All rows are made from the same 14 directions, up to rounding. Whole rows:
[[  9.9   8.9   4.3  19.4 -12.1  12.9  -6.5  12.5  -2.7  -3.4  -6.0  45.6
   -8.6  -9.8  21.3 -27.5 -29.7  21.0 -21.2 -12.0 -10.8 -20.8  21.6   0.1
  -33.8   0.8  -6.4]
 [ -1.2   8.8 -28.7  -1.0  -1.6 -25.7 -16.8 -25.9   1.6  -2.7   7.6 -10.8
   -3.4   1.4  26.1  20.2   0.1  -7.6 -20.5  -3.2  -4.1 -14.0   8.1  19.9
    9.4  24.1   4.0]
 [-14.2   4.2  30.0 -30.3  26.8  18.6 -41.0   9.1 -23.1  40.7  -0.9   2.6
   19.7  -5.6  -5.8  12.3  22.7 -15.5  -3.9  12.4   8.6 -10.5 -19.5   5.7
    8.8   6.9  11.7]
 [ -7.5 -11.2 -13.7   9.7 -20.2  -3.9   5.7  -2.5   1.4 -13.4 -26.5  -5.0
    1.8  15.7  -1.8  32.2   0.5 -12.6  -4.9   6.2   0.7  15.3  -5.6  -3.4
    8.2  -3.5   6.2]
 [ -2.4  -2.7 -10.3 -24.4  31.0 -18.6 -21.2  19.1   6.3 -12.2  18.2   0.2
   -3.2   4.7  11.9  41.6   2.2 -22.5   9.9  10.3 -10.6  -8.1  17.8 -19.2
   14.2   4.7  10.5]
 [-10.8  10.0   8.5  -5.2   9.8  20.9   4.0  12.8 -17.6  16.4   7.2   7.7
    6.5 -21.8  -3.5  -0.6   7.3  -2.3  -7.9  -0.6  14.5   0.2  -0.5  -2.1
   18.6   2.1  12.5]
 [ -4.7  -9.8  13.2  24.7 -14.7  16.0  14.3 -12.3  17.5  21.4  -3.8   1.2
    8.8 -14.9 -16.2   3.6  14.1   1.9 -11.7  23.8  16.5   6.9   2.3   5.5
   -0.1   8.6   5.5]
 [-12.8  -4.6  10.1  -9.3  20.4  -7.2 -25.1  22.4   2.9  28.9   2.4  -0.6
    9.1  17.0  -1.6 -26.1  14.7   4.6  15.6  23.5  -3.8 -11.1  21.8 -27.4
   -7.4 -13.0  -3.5]
 [  3.7  -8.3  10.2   4.1  20.9 -19.6 -48.2  20.9   7.4  30.3   5.3  15.5
   10.7 -16.4   9.8  11.7   0.0   5.4 -28.4  14.7 -20.8 -18.0  31.7   4.2
  -22.5  14.0  19.7]
 [ -0.8  -9.2  -0.3  12.4  12.6  25.2  37.9  -1.4 -24.9  -7.7  20.2  11.2
   -2.8 -18.7  -1.7  21.7   5.3  -6.1  -2.4 -11.0  15.6   6.3   1.0  -5.9
   23.5   5.8  12.5]
 [ 14.0   2.9  10.5   6.6  -1.9 -23.4  -1.9  24.3  13.6 -37.7 -19.4  30.5
  -14.6  30.8   9.6  -0.4 -15.6  20.9   4.5 -15.3 -36.7   3.2  16.6 -18.9
   -9.5 -43.9  11.2]
 [-16.2  -5.7  -9.3  20.5   4.8  -2.6  -5.2 -11.0 -14.6  -0.2  -9.2  34.4
   -3.0  31.1  21.4   0.3 -17.2  11.6  -3.9 -31.5 -30.1   4.6  -6.5   7.4
   -7.4  -6.7   3.4]
 [ -7.3   0.7   7.0  37.4  -2.0  25.0 -18.2  -0.8  26.8  -7.8   0.0  40.5
   -0.1  -0.8  13.7  -5.2 -13.1   4.6  -7.7   2.4  19.4  -9.7  -1.8  25.4
  -12.4  17.7   4.0]
 [ 11.9  -6.8  -6.6  -0.5 -16.8   5.1 -24.3 -22.4  32.5   6.5   6.6  20.7
    5.0  19.3  -8.7  22.4   2.4   7.4  -8.1   2.2  -4.7   8.1 -20.7   6.5
    9.5  14.2  11.9]
 [  8.3  -7.7 -26.3 -19.5  -7.9 -14.6  16.0   8.1  -8.1 -17.6   0.0 -30.6
   -4.3 -10.4  -8.8  23.0 -11.1 -16.6   6.4  -4.3  -6.4  14.4  -0.3 -12.7
    2.4   5.3  -7.5]
 [ 18.5  -8.6  17.1   9.3 -12.8  -4.7  30.8  14.3 -12.1 -35.5 -26.6 -18.4
  -10.2   2.6  -3.1  -8.0   4.7  -2.7   8.6  13.6  11.6  -6.8  16.6 -15.9
  -17.8 -28.0 -12.7]]

The start of a row, then its end:
[-12.5  -8.7 -19.7   8.3 -17.4  -0.5  -6.9  -1.5  16.8   0.0 -13.7   7.3
   4.4  32.2  -6.5   4.4  -2.9   3.6   8.5   0.0  -4.7  20.2 -11.1 -10.1
  10.0] | [-6.0  3.1]
[  3.9  23.0  -0.8 -15.3 -21.0   5.2 -27.3   8.8 -12.3   9.5 -20.2  24.9
  -0.9  -4.4  30.6  12.7   6.3  -6.9 -39.1  31.1  11.1 -41.5  35.8 -21.7
   1.4] | [3.8 5.5]
[ -6.4   1.4  18.7   1.1   2.1  24.5   4.1  59.5 -18.0 -30.4 -32.2  15.0
  -1.9 -17.0  -4.7   1.6 -24.3 -13.6   9.3  -4.4  10.2   7.5  -0.3 -10.0
 -17.0] | [-21.1  -0.3]
[-44.5   0.1  -7.6  13.1  10.7   7.1  -5.1   6.0   5.4  20.3  -8.0   5.6
  15.6  -4.7  -4.9  44.4  11.2 -19.0  -9.1   5.0   4.8  28.1 -10.9  11.0
  40.4] | [ 7.0 32.7]
[ 19.3  -0.8  16.7 -22.1 -16.2  -3.1 -32.3  11.5  -2.9  18.9 -20.2 -23.5
  14.2   3.2 -21.5 -18.9  18.8   8.1  -6.7  18.6  11.7  -3.9 -10.2  -2.7
  -7.9] | [-8.2  1.7]
[-11.4   7.8  12.9  -4.6   2.8 -33.7  11.0 -38.1  12.7  30.5  -0.6 -18.5
  -0.3   6.0  -2.5  -8.9   9.4   9.2  -1.2  -0.9 -41.3   5.5  -1.8  12.6
  -9.1] | [-10.4  -8.5]
[ -2.1   2.9   7.7  29.7   1.4  -3.6  23.7 -38.2   3.6 -11.3   5.1  -6.0
  -2.6   1.5  -2.2  -1.3   7.8  13.3  -4.1 -29.0   1.3  17.3 -29.0  45.7
  17.2] | [-1.1 12.6]
[ -3.1  -5.4   8.3  -1.4 -15.2  20.8 -13.0  12.6 -30.8  10.5 -32.1  25.6
   5.0   4.0   5.9   0.5 -17.9  -1.9 -14.8  -7.7 -10.5  -4.9  -7.9  -4.7
 -27.7] | [-2.7 -7.2]
[ 28.5  43.6  -4.8 -41.6 -31.8  -5.6 -11.8   0.8  -1.7  20.3   6.1  -3.3
  -5.0 -37.3   2.8 -39.2 -11.3  21.5 -32.6  -0.8  -6.3 -24.0  14.1  -6.2
  -7.2] | [ 5.2 -9.6]
[ -8.4 -35.6  -0.4  24.7  26.6  -2.5  -6.6  23.7 -10.7  12.9   6.6  29.8
   5.7  30.8  -2.2  -8.8  -6.3  19.0  14.7 -14.9 -29.4  12.9  14.6 -25.1
 -14.6] | [-16.4  10.1]
[ 38.0  14.0 -19.0 -17.2 -31.9 -13.8 -21.2  -6.3  25.9   0.1  12.6   7.7
  -0.6  -1.2 -13.8  -7.9  -6.5  34.0 -24.2 -17.6 -13.8   9.7  -9.1   1.6
  15.5] | [ 2.3 19.5]
[-10.6 -16.7  -1.8  21.5 -11.6   9.0   5.5  -0.9  -7.9   0.6 -22.9  -0.7
   6.5  -0.2  -7.0  11.8  -9.5  -6.3  -5.0  -6.6  -0.1  17.6 -15.8  15.2
 -12.7] | [ 5.1 -0.1]
[-12.2  17.3 -25.9  -1.5   3.2   2.9 -11.0  21.1 -11.8  -8.1   4.3  14.7
  -2.3  -4.6  16.2 -10.2 -19.1   4.6  -6.2 -23.5   1.9   1.6   3.7   1.4
  14.8] | [3.8 8.8]
[-19.4  -7.5  18.0  12.9  40.5 -29.2  -7.7 -19.0   1.0  18.3  10.4 -15.2
   4.7   1.4  11.3  17.0  21.0  -8.5   0.0   5.8 -17.5  -6.0   9.2  24.3
  -0.2] | [ 2.9 10.3]
[-19.0  19.7  18.9  19.1  37.3  16.3 -30.2  21.1   1.4   7.4  18.5  26.6
   7.1  -8.2  12.1 -32.5   5.6  16.0   0.1 -16.0  22.0  -8.5  -3.7  30.0
  18.0] | [ 0.2 24.4]
[-10.2 -25.7  -2.4  13.7  31.1   9.6  -1.6 -20.9 -19.0  25.5  29.4  -2.3
  10.1  19.8   4.8   4.3  33.6  -3.6   9.5  11.2  19.9 -10.7   5.4  -7.2
  19.0] | [15.2  6.3]
[-19.2 -11.6  28.0 -10.5  11.1  29.1 -17.8  28.1  12.0  26.3 -10.1  14.0
  15.2  -1.8 -25.7   5.5   0.3 -14.0  20.0  20.9   2.5  13.4 -16.3 -13.7
 -12.2] | [-3.4 -2.7]
[ -5.4   3.1  -3.5  -8.9  -7.2  -4.4  12.7 -29.5   5.2  -0.4  -0.7 -32.5
  -0.5  15.9  -4.0  -5.6  20.7 -11.2  17.2  15.2  17.8  -1.5 -13.2   2.4
  12.6] | [  0.8 -16.6]
[ 18.1 -18.6  30.6  21.8  10.9   9.3   0.2 -14.1  43.4  20.7  30.9  35.5
   0.0   2.7 -12.7  -7.5  10.5  23.1   3.4  20.2 -10.8  -8.1  16.3 -10.1
 -17.4] | [2.2 4.0]
[ 17.3 -16.8 -37.5 -10.9 -70.5  26.4   2.5  13.7   6.5  -2.9 -33.7   6.3
   5.3  -8.2 -25.2  26.3 -32.8  -9.7 -18.1   9.5   4.3  24.5 -14.4 -27.1
 -17.4] | [ 19.2 -12.7]
[ 26.4 -22.5  -0.9 -13.6  -5.9 -10.8  -7.3 -12.6 -10.5   7.0   1.2 -25.9
   4.3   5.2 -19.6 -10.3  -4.8   7.1   7.1 -13.8 -15.9   8.3 -22.8   7.8
 -28.4] | [  7.0 -15.9]
[-21.6  13.7   1.6   6.9  10.4  19.3   3.7   7.8 -15.5 -17.6  -6.2   7.9
   0.2  23.5  12.4  -5.3  20.4  -5.6  13.1   0.3  36.1  -3.6  -6.6  -4.0
  41.1] | [-17.0  12.6]
